The first 7 rows are patterns. Each new row is the sum of 2 different patterns, raised or lowered, with some noise. Before adding, each is slid sideways (what falls off one end comes back at the other) and multiplied by a number that may be negative. Names go in the order of the patterns.
Known rows, each followed by the names of its patterns:
[6.5,-4.4,-6.6,1.2,0.0,-1.3,26.3,4.4,12.1,-15.2,0.8,-2.9,8.0,-4.5,-0.8,-10.6,9.7,-1.8,4.7,-2.7,-3.0,14.3,-7.4,1.1,-24.6,-2.0,7.1,11.1] | vegim
[5.7,3.0,-14.1,5.1,-2.3,-5.3,-13.7,-8.4,15.5,3.8,11.3,-0.8,-14.2,2.1,-5.0,-1.6,4.8,-12.9,-2.3,-26.8,-12.5,-17.0,11.1,-1.9,11.1,5.7,10.1,9.0] | zal
[-14.9,2.0,-6.4,2.7,4.6,-1.8,-15.0,-11.6,-0.3,13.5,7.8,-0.3,0.2,2.2,-7.1,1.1,1.0,1.6,21.1,-3.0,13.5,5.0,14.2,3.8,-19.1,-4.8,3.6,-3.3] | lil
[7.3,-2.7,-2.8,-0.3,0.1,-6.3,8.9,4.3,-4.4,6.6,16.3,4.5,11.4,10.4,-7.0,8.0,0.7,-0.2,7.5,-7.2,-4.2,15.0,-4.3,3.1,2.3,3.8,-1.3,-5.7] | Geko
[-5.2,6.2,0.0,-1.5,10.9,6.8,18.3,-5.0,11.6,0.1,2.9,-8.3,5.0,-12.3,24.3,-3.5,-1.7,-0.1,1.2,4.8,8.8,0.7,0.8,17.5,-0.5,9.5,1.0,-22.1] | salaz
[-13.0,3.6,5.9,-1.2,-4.7,-16.4,16.6,-0.8,-25.7,-4.4,-26.8,13.7,0.8,-7.2,0.4,-7.9,6.9,1.0,-8.4,15.3,-15.2,-0.7,3.1,-10.8,-9.4,-9.6,5.4,-8.7] | Zabur
[-15.5,9.8,-4.1,-5.4,-18.4,5.7,2.7,18.9,25.7,-3.9,-12.2,-9.3,-14.4,-21.7,-3.5,-3.5,2.7,0.1,-7.1,-5.7,11.2,-11.3,0.0,-7.5,-10.0,6.3,-16.3,26.8] | dil

New rows, each followed by the names of its patterns:
[-8.1,3.7,-2.9,20.4,-11.6,13.7,-11.4,8.3,-3.9,14.0,17.7,14.8,0.7,13.9,25.1,-5.9,20.7,5.1,25.9,11.9,16.3,10.3,3.3,0.1,7.0,7.6,8.3,7.5] | vegim lil
[5.8,2.2,16.3,4.9,5.6,-18.6,12.4,-0.8,-1.2,-0.8,7.8,3.7,6.8,0.9,-16.4,16.4,-10.4,3.6,-10.0,-17.5,14.1,10.0,-2.0,2.7,21.9,4.3,19.4,-4.7] | lil salaz
[-6.3,-0.6,-14.5,-12.9,-2.5,-4.8,-5.4,5.8,-6.6,9.5,-2.0,-2.9,6.3,2.1,-6.1,-1.2,16.7,-7.5,5.8,2.9,6.0,-13.4,10.0,8.6,15.1,18.9,7.2,-11.7] | Geko dil
[-2.5,11.1,10.9,-7.5,0.9,-0.4,2.2,14.7,-14.7,-3.5,30.8,7.5,21.4,-6.7,12.9,9.9,8.4,16.0,-11.8,6.3,7.8,-13.9,20.2,-5.0,-5.9,21.3,6.0,11.6] | Geko Zabur
[-20.7,-12.0,3.1,11.5,14.7,4.2,17.5,-15.4,-3.4,-11.6,13.3,7.7,16.7,1.1,20.3,11.3,14.1,13.7,-12.4,19.3,-16.5,11.3,-13.9,0.4,20.5,19.5,9.0,1.3] | zal dil
[-27.5,-2.6,-21.6,-14.4,-15.1,-14.8,-2.0,-10.8,-28.1,-7.9,-22.0,-0.8,-2.0,-18.6,-17.8,-15.6,-12.1,-16.7,-18.9,-6.3,9.9,-13.3,-3.1,-19.0,13.8,-8.2,-44.6,-17.7] | lil Zabur
[11.9,38.5,36.3,26.1,9.4,22.3,19.9,25.5,11.0,26.0,8.1,25.7,17.5,24.1,11.7,24.8,34.9,9.6,26.6,12.8,21.8,35.5,38.6,19.8,23.3,14.4,20.8,25.9] | vegim Geko
[-3.3,-6.6,-13.4,1.9,-8.9,19.2,-17.6,-8.3,-7.6,-2.4,-12.6,7.5,-2.7,12.1,23.5,-6.1,-14.7,6.1,-13.4,-15.1,-15.4,-4.8,-1.2,3.3,-12.3,-7.9,1.4,-7.5] | vegim dil
[-4.2,-8.4,4.9,6.1,-7.1,5.8,-12.8,8.0,-7.4,-16.7,5.0,-1.1,-4.8,1.0,-20.2,26.7,10.5,1.4,7.0,15.7,-4.7,10.1,0.9,-15.5,6.5,11.0,15.1,24.9] | lil salaz
[-29.9,-34.0,-12.0,-41.6,9.3,-53.1,-12.1,-25.7,-28.1,-40.5,-20.9,-26.7,-6.6,-1.0,-38.5,-33.7,-37.8,-36.8,-27.9,-23.5,-30.2,-21.0,-22.6,-36.8,-33.0,-25.5,-30.3,-30.8] | salaz dil
[-10.6,-6.2,-16.2,15.1,-15.1,19.7,-10.7,2.4,-14.4,10.8,-0.3,-7.6,9.4,-5.0,-17.2,-24.4,-14.3,-26.4,-5.3,-3.8,-4.8,-17.5,-20.3,-9.8,13.8,-6.7,-5.6,-11.3] | lil dil
[0.4,31.8,3.1,11.3,23.4,5.7,8.7,-11.3,-8.6,0.4,-6.2,-4.8,0.0,-11.7,11.0,15.2,2.3,-13.2,-20.5,19.0,17.5,-9.0,0.6,-17.4,19.5,-0.5,0.4,6.7] | lil Zabur
[6.1,-3.7,-6.7,-11.9,7.9,-6.5,-12.6,-2.0,-21.1,9.2,7.5,-3.6,4.3,-1.0,-1.4,2.8,-6.9,6.8,-7.4,-5.9,-2.3,-0.8,-10.0,-5.8,2.9,-5.1,-10.7,-3.4] | Geko Zabur
[-13.3,-28.9,-1.9,-7.4,13.2,-2.5,-13.7,-14.7,1.2,-10.2,0.0,-10.0,-11.9,1.8,-31.7,13.0,-23.0,12.9,-7.3,-6.1,-22.9,3.4,-1.7,16.6,10.1,-6.0,-15.5,-9.2] | vegim dil
[22.8,4.3,15.0,10.2,18.1,11.7,24.3,12.0,17.5,20.8,21.6,26.1,20.3,2.8,15.8,10.7,7.1,27.8,11.2,21.0,34.1,18.7,22.8,19.7,36.2,19.0,25.0,-0.3] | zal salaz
[-18.2,-2.8,-10.0,-13.3,22.9,-13.1,25.0,-28.8,2.6,-9.8,-1.5,-22.2,-1.3,-11.2,17.5,13.3,-3.1,-14.7,-14.0,-2.5,-26.7,-6.0,-28.0,-4.4,1.6,-0.2,-3.0,-0.2] | vegim dil
[4.1,6.4,8.0,-2.0,-16.3,3.0,-1.3,-6.5,6.2,-9.9,-1.5,-25.7,-7.1,-22.3,7.2,1.1,5.8,-5.7,6.3,0.8,-1.3,7.2,-18.6,4.2,-2.2,-9.8,-7.4,-4.9] | zal Geko
[5.0,4.6,2.4,-4.6,7.8,0.3,22.3,27.0,17.7,-6.0,7.8,6.8,4.1,0.1,-6.3,5.1,4.3,6.3,8.2,12.4,1.8,25.0,-15.0,10.8,-5.7,6.6,10.7,10.4] | vegim salaz
[-5.5,-11.0,8.2,6.1,29.9,22.0,7.5,-3.6,3.6,-6.0,-24.7,-1.8,2.6,3.4,-5.7,-1.8,-4.9,13.1,-3.3,2.0,-10.9,-10.9,7.5,-1.8,29.1,-9.0,11.1,1.3] | lil dil
[-27.3,-44.3,0.1,-25.0,-23.2,-15.4,-26.5,-11.9,-11.6,-35.4,-7.8,-29.8,-25.8,-32.0,-33.8,-38.9,-38.1,-6.9,-35.1,-32.7,-14.8,-20.5,-12.9,-19.6,-50.3,1.6,-22.4,-46.8] | Geko Zabur
[-20.8,-27.4,-30.6,-32.7,-37.1,-26.6,-34.4,-6.6,-9.2,-13.7,-43.8,-26.1,-28.6,-28.2,-35.2,-39.3,-32.2,-26.4,-27.8,-24.9,-23.9,-32.5,-7.1,-48.3,-23.0,-45.9,-28.9,-21.9] | vegim salaz
[-1.3,6.0,-21.7,-12.4,-22.5,6.8,8.9,5.3,1.5,-4.7,-15.2,-1.9,-2.8,-3.3,35.1,-2.6,17.9,-10.9,9.5,-2.8,-13.8,-11.1,-1.3,-14.1,-9.2,-3.2,-5.5,-2.9] | vegim lil
[6.4,0.1,-4.8,20.6,3.2,-3.6,4.0,-21.5,-6.9,2.2,1.0,3.0,2.9,8.1,17.5,-4.4,10.0,5.3,-5.0,-11.0,7.9,-16.3,7.6,-6.8,-10.8,-8.6,6.7,-1.8] | Geko salaz
[-5.7,-5.5,10.4,-0.4,5.0,18.1,-6.0,19.9,5.9,30.6,12.1,-4.1,-11.7,4.1,-10.1,-16.4,-5.5,-11.9,-1.3,1.1,7.9,-16.4,-8.2,3.4,20.6,12.6,-11.1,-3.0] | zal lil
[11.2,-1.1,8.7,0.9,5.1,-13.6,-15.5,-10.9,-7.8,-17.9,-21.8,5.7,-8.0,3.6,-3.8,-17.3,-14.9,-17.6,-7.6,5.3,-9.8,-7.9,-24.0,-13.7,-22.8,1.7,-6.6,2.3] | zal lil
[6.5,-12.7,0.3,-13.1,1.2,-0.1,4.6,-18.8,-8.4,-6.5,7.2,3.7,-13.3,2.1,-2.5,11.6,-1.2,-7.9,-10.6,4.5,-0.8,9.9,-1.2,5.0,0.3,-34.5,-9.0,-10.0] | vegim lil
[17.7,15.6,8.8,38.8,4.4,27.3,17.7,16.2,28.0,30.2,24.7,14.4,35.4,25.8,21.0,13.5,3.9,17.3,33.5,5.2,16.8,43.2,24.9,48.8,4.3,24.3,23.1,19.0] | salaz Zabur
[-8.1,-17.1,0.3,-21.8,-8.8,-13.5,-13.9,-32.9,-4.0,-10.9,15.0,6.4,-19.3,-27.2,-22.5,-20.0,-22.9,-15.5,-14.6,-9.2,-27.4,-19.5,-23.9,3.7,-19.7,-11.0,-22.2,-16.1] | vegim dil
[8.2,11.6,-4.8,15.8,-17.3,28.1,-3.1,5.6,7.1,14.4,4.3,8.8,-4.7,-8.7,17.3,9.2,15.3,12.6,-0.1,2.8,10.2,2.4,3.3,14.7,11.0,10.2,5.8,11.7] | salaz dil
[-1.4,2.6,-10.6,4.0,0.1,-14.6,7.8,-5.6,0.3,-0.8,22.3,-1.3,-0.1,4.1,7.0,-13.7,-2.9,1.9,13.7,27.5,-17.2,-7.1,16.2,-5.2,10.3,-15.2,-3.5,6.8] | Zabur dil
[7.6,-14.9,-22.7,-19.1,-17.4,-27.1,-22.2,-23.4,-11.4,-23.6,-10.8,-9.4,-1.1,-27.0,-4.3,-42.7,-9.7,-4.4,-14.5,-12.0,-17.6,-24.7,-7.7,-13.1,-15.0,-6.8,-13.7,-21.2] | zal salaz
[-8.6,-8.7,-23.5,4.7,-14.7,-8.5,-7.4,1.9,2.6,-25.4,-8.5,-13.4,-7.8,1.3,-4.5,-12.9,-10.6,-7.9,-5.5,-21.3,6.0,-10.1,-5.6,-9.9,-14.2,-17.2,-12.0,-21.4] | zal Geko
[-6.1,1.0,-11.5,13.8,4.4,-10.3,18.9,1.9,3.5,12.3,0.1,-12.9,-0.7,4.9,-7.2,-4.4,-1.9,1.9,11.9,-6.9,-11.0,15.8,2.7,-21.7,-8.3,-15.8,10.0,-1.6] | Geko Zabur
[-12.8,3.8,-10.0,-1.7,-3.3,1.0,22.0,-9.2,13.2,5.6,11.9,1.7,-13.4,-13.1,-1.2,-0.6,-19.6,-12.1,-10.9,-7.3,-5.2,2.7,-21.5,-12.1,-1.2,5.3,11.4,1.5] | lil Geko
[-33.9,-36.8,-32.1,-32.1,-36.0,-24.9,-35.1,-26.7,-36.0,-14.4,-50.0,-32.0,-23.4,-23.4,-28.6,-33.2,-43.1,-17.4,-28.4,-55.5,-29.2,-50.3,-19.3,-10.0,-26.7,-30.9,-31.7,-22.1] | salaz Zabur
[9.7,17.2,1.7,37.5,19.7,-6.8,11.6,-25.1,30.8,12.2,1.3,1.7,-2.0,33.0,16.9,14.8,27.7,-14.1,14.2,11.4,1.1,7.5,-7.9,16.4,-18.3,-10.3,1.8,28.2] | zal Zabur
[7.8,-16.4,12.2,0.4,-1.8,19.8,8.4,12.8,0.4,18.3,18.6,-9.1,-4.5,-2.2,7.1,25.0,-13.9,6.0,27.2,4.8,34.3,-9.1,16.1,16.3,11.6,4.4,-1.8,-3.8] | zal Zabur
[-7.4,-2.3,12.0,3.1,-11.2,6.4,3.5,-1.7,-6.9,3.9,6.0,14.0,-15.2,12.0,-3.3,3.0,-3.3,-4.4,-2.7,-2.5,3.4,-11.9,-1.7,0.5,11.6,-1.0,-5.4,-15.5] | salaz dil
[-9.3,-12.5,-12.5,-14.7,6.1,-13.0,-15.8,-2.8,-19.9,-3.2,-20.7,-22.1,-3.8,-8.9,-7.7,-3.8,-29.7,9.4,8.9,-12.3,1.4,-13.7,-2.9,-2.5,2.6,18.1,-16.4,-18.3] | lil Zabur
[3.0,-28.6,6.2,-15.8,-3.0,0.9,6.8,25.9,-4.1,-19.3,4.8,-26.6,-20.1,-1.5,-14.5,-8.1,-9.7,-2.2,-13.8,-3.6,-7.6,3.5,-8.5,-13.7,-10.7,-0.3,19.8,-36.1] | Zabur dil
[-2.0,15.0,8.2,13.1,7.7,1.6,7.4,3.4,16.0,8.4,3.2,4.8,-26.1,-5.6,-1.9,12.7,2.7,20.3,13.9,23.8,8.0,16.7,6.9,-1.9,3.4,7.6,-5.5,11.9] | zal salaz
[-6.6,-21.9,-25.6,-8.5,-7.0,-4.3,-9.1,-9.1,-12.9,3.5,-16.8,-6.4,-17.2,-11.1,1.5,-23.5,22.8,-12.2,5.0,-4.0,-5.6,-28.0,3.3,-3.5,11.1,22.3,-13.6,-20.4] | Geko dil
[-9.3,5.2,-29.9,-15.1,1.5,4.7,2.5,2.5,4.2,-1.0,-0.9,-16.1,-1.6,-4.6,-0.1,6.5,7.9,-7.0,2.3,4.6,-13.9,2.2,-30.8,10.2,-16.4,-0.4,-1.0,14.7] | salaz dil
[5.6,-18.4,-2.9,-23.2,23.0,0.0,-1.5,1.5,-8.0,14.9,-2.8,11.7,9.9,-3.8,2.3,4.5,-15.0,-1.4,-2.5,20.0,11.5,-9.9,2.1,5.0,-4.0,-11.4,-12.2,18.3] | Zabur dil
[-9.2,2.1,21.3,-1.4,24.2,-23.7,4.0,-6.6,1.3,4.1,21.5,-13.4,-3.2,-35.5,-31.1,-7.6,20.5,7.8,21.6,24.8,11.4,10.9,3.1,3.1,-3.0,10.1,-10.4,7.3] | zal dil
[-9.8,-2.2,4.6,-6.5,-8.3,-9.8,-5.7,-8.8,-6.3,18.8,-18.4,10.9,0.1,-0.5,-22.2,7.0,7.8,9.5,12.8,-6.4,-10.3,0.4,-25.8,-20.1,10.6,-3.5,16.9,-12.4] | Zabur dil
[15.3,4.6,22.9,7.9,32.6,41.0,4.2,-4.1,4.3,3.0,8.1,-6.2,8.3,34.7,14.2,27.9,-6.0,18.1,7.8,10.5,11.6,-3.8,14.1,5.1,17.9,11.4,18.7,4.3] | Zabur dil
[-11.2,-13.5,-3.2,-17.7,-14.2,-11.4,-32.6,-3.9,3.9,8.2,8.7,-6.0,-9.3,-15.5,-10.8,2.6,-5.1,-1.0,-16.6,-4.4,0.5,-2.1,19.5,-3.8,16.9,-38.2,4.4,-25.3] | zal dil
[7.0,-15.4,2.9,-13.9,19.3,7.6,0.5,-2.9,2.0,6.9,5.6,-7.0,19.7,3.7,9.2,8.6,-0.6,6.7,-3.1,16.0,-1.8,-7.1,11.7,20.1,12.3,3.3,-14.2,19.0] | lil Zabur
[-15.4,-6.5,-7.0,14.1,-3.7,-18.0,-3.1,-0.1,-9.2,1.0,-17.3,-11.5,-23.5,-4.3,-9.8,0.5,-17.6,-4.8,-2.4,0.4,-2.6,2.2,-5.8,-16.6,-4.4,-23.3,-7.8,-25.4] | zal lil
[38.1,19.2,17.1,-7.5,-16.4,18.7,24.9,20.9,52.5,38.2,28.1,2.3,11.8,10.9,28.0,14.9,2.8,14.2,23.0,19.4,28.0,5.0,25.6,2.8,20.9,5.8,-7.2,17.1] | vegim dil
[11.0,3.5,-0.9,12.8,11.2,3.0,12.1,-3.2,17.1,-13.0,6.1,2.0,6.2,23.3,18.1,-4.0,-5.0,-13.1,-11.2,10.7,11.8,10.4,14.5,2.6,3.3,-0.9,11.4,3.4] | vegim dil
[16.3,9.8,12.1,-12.3,10.8,1.5,8.3,-0.4,-4.9,-7.5,16.0,-1.0,-7.7,8.1,2.8,17.7,-2.9,1.5,-10.4,-7.2,3.5,5.4,-6.1,8.2,5.4,-23.6,3.3,5.8] | vegim Geko
[-5.4,-8.6,4.1,6.5,1.1,-6.6,-6.1,-13.3,4.4,5.9,9.3,13.8,8.3,-10.7,-0.8,-11.2,-34.1,-8.6,0.2,-1.0,-3.8,0.8,-1.3,18.1,-13.5,6.4,-7.2,-6.6] | salaz dil
[3.8,18.4,13.0,23.7,19.9,25.9,8.2,16.6,17.7,26.7,19.4,8.6,13.0,33.0,20.8,21.0,13.8,15.4,38.1,17.2,15.8,5.1,11.5,23.9,12.5,23.6,16.4,15.6] | vegim Zabur
[14.2,4.7,-11.9,5.2,-1.0,-2.6,0.6,-14.5,11.0,-23.8,7.7,-8.8,4.6,-1.1,15.4,-17.3,-1.2,-11.8,-16.4,0.2,2.8,-0.7,6.2,11.1,-8.4,0.4,-7.6,-2.2] | salaz dil
[-9.0,7.1,-6.3,-6.0,-5.5,-24.8,-3.7,-12.5,-6.2,-20.4,-4.1,23.8,2.9,-1.2,4.4,7.1,-2.4,2.6,-6.6,-4.3,-6.3,8.5,15.3,-5.9,-15.8,-9.7,-1.8,-5.4] | lil Geko
[-0.7,9.1,3.5,17.1,20.4,-4.5,14.9,9.5,16.2,12.3,5.1,15.4,5.1,11.9,4.7,7.4,2.9,7.6,28.3,11.5,3.0,14.4,17.1,5.7,6.2,-5.8,23.9,5.9] | salaz Zabur
[5.4,-23.5,14.4,-15.8,-5.7,-0.7,12.3,-1.7,-17.4,-20.5,-13.6,0.0,19.5,-4.6,6.2,16.5,-3.0,1.5,-11.5,-6.8,5.4,-9.1,-6.2,4.3,-7.3,6.8,7.8,-5.6] | Zabur dil
[5.1,-1.7,-13.2,-6.1,8.4,12.1,11.2,9.1,6.5,1.9,2.1,5.6,7.5,-2.7,-12.6,11.2,12.0,14.0,10.0,-1.4,16.3,-20.7,15.5,-3.0,6.9,20.7,14.3,7.6] | lil dil
[0.7,1.9,18.9,8.4,10.7,8.0,-1.5,-2.1,6.1,1.7,11.4,14.5,11.2,-14.1,0.3,-1.7,9.3,2.6,4.4,16.2,8.5,15.2,11.1,16.7,-4.3,20.5,-9.3,7.8] | zal salaz
[24.7,37.2,19.2,24.2,20.6,21.3,33.7,30.5,11.9,16.8,23.8,23.3,22.0,29.6,43.6,39.0,26.1,22.0,23.5,23.0,22.6,24.1,14.2,33.8,26.2,21.4,26.0,21.8] | vegim salaz
[-7.8,13.2,-9.1,8.3,-5.1,-8.1,-10.4,7.8,-12.2,0.7,7.1,-10.3,11.4,-9.1,40.3,-5.8,1.3,-3.4,-10.7,-14.2,19.3,4.5,25.9,30.5,-4.6,1.2,-4.0,9.7] | zal dil
[3.2,-2.4,8.1,-13.5,0.7,-18.8,-17.1,0.8,12.8,3.1,15.6,0.3,4.0,3.5,-1.5,-1.5,2.1,-1.2,-7.6,6.8,-9.2,5.1,1.7,-4.9,22.2,-15.4,6.6,-6.4] | salaz dil
[2.3,12.0,19.3,-2.5,11.0,-12.3,-15.3,13.2,16.4,22.8,25.0,20.5,15.1,9.8,5.0,7.1,16.2,17.4,-5.5,21.4,11.1,16.6,18.3,7.4,18.9,-17.7,26.7,-4.0] | Geko dil
[-29.7,-46.9,-46.0,-23.7,-16.0,-19.3,-30.7,-3.4,-35.0,-27.8,-41.3,-30.6,-4.0,-17.3,-40.9,-13.3,-14.3,-21.5,-11.7,-36.0,-14.7,-51.5,0.0,-26.9,-22.6,-33.1,-15.1,-32.0] | lil dil
[-17.7,-2.6,18.7,3.9,17.8,-14.8,4.3,0.4,0.1,2.5,-21.3,-7.7,5.2,-17.2,6.9,1.6,-3.4,13.4,0.6,9.3,-8.9,4.5,2.1,-4.6,-15.6,9.5,-2.1,7.4] | salaz Zabur
[11.5,7.5,0.4,1.0,4.4,5.6,2.4,11.6,8.1,9.1,9.0,23.1,7.4,1.9,9.5,1.3,10.2,3.3,9.3,13.4,6.8,-2.4,22.6,0.0,7.5,1.3,9.4,-3.9] | Geko salaz
[20.1,17.7,27.5,4.7,14.7,22.4,21.5,10.8,11.5,18.7,35.6,28.3,1.1,7.8,2.2,27.0,20.9,18.8,13.0,13.8,7.8,12.8,3.1,40.3,7.9,27.7,26.7,19.8] | zal Zabur
[-1.4,-4.3,-17.3,-4.2,-0.4,-7.3,4.0,-5.7,-5.1,-5.0,-6.5,1.3,-8.1,-0.8,9.8,-5.1,3.5,3.8,-1.8,-4.7,-10.3,-10.9,-13.9,-7.8,-19.8,-10.4,-1.6,-8.3] | lil Geko
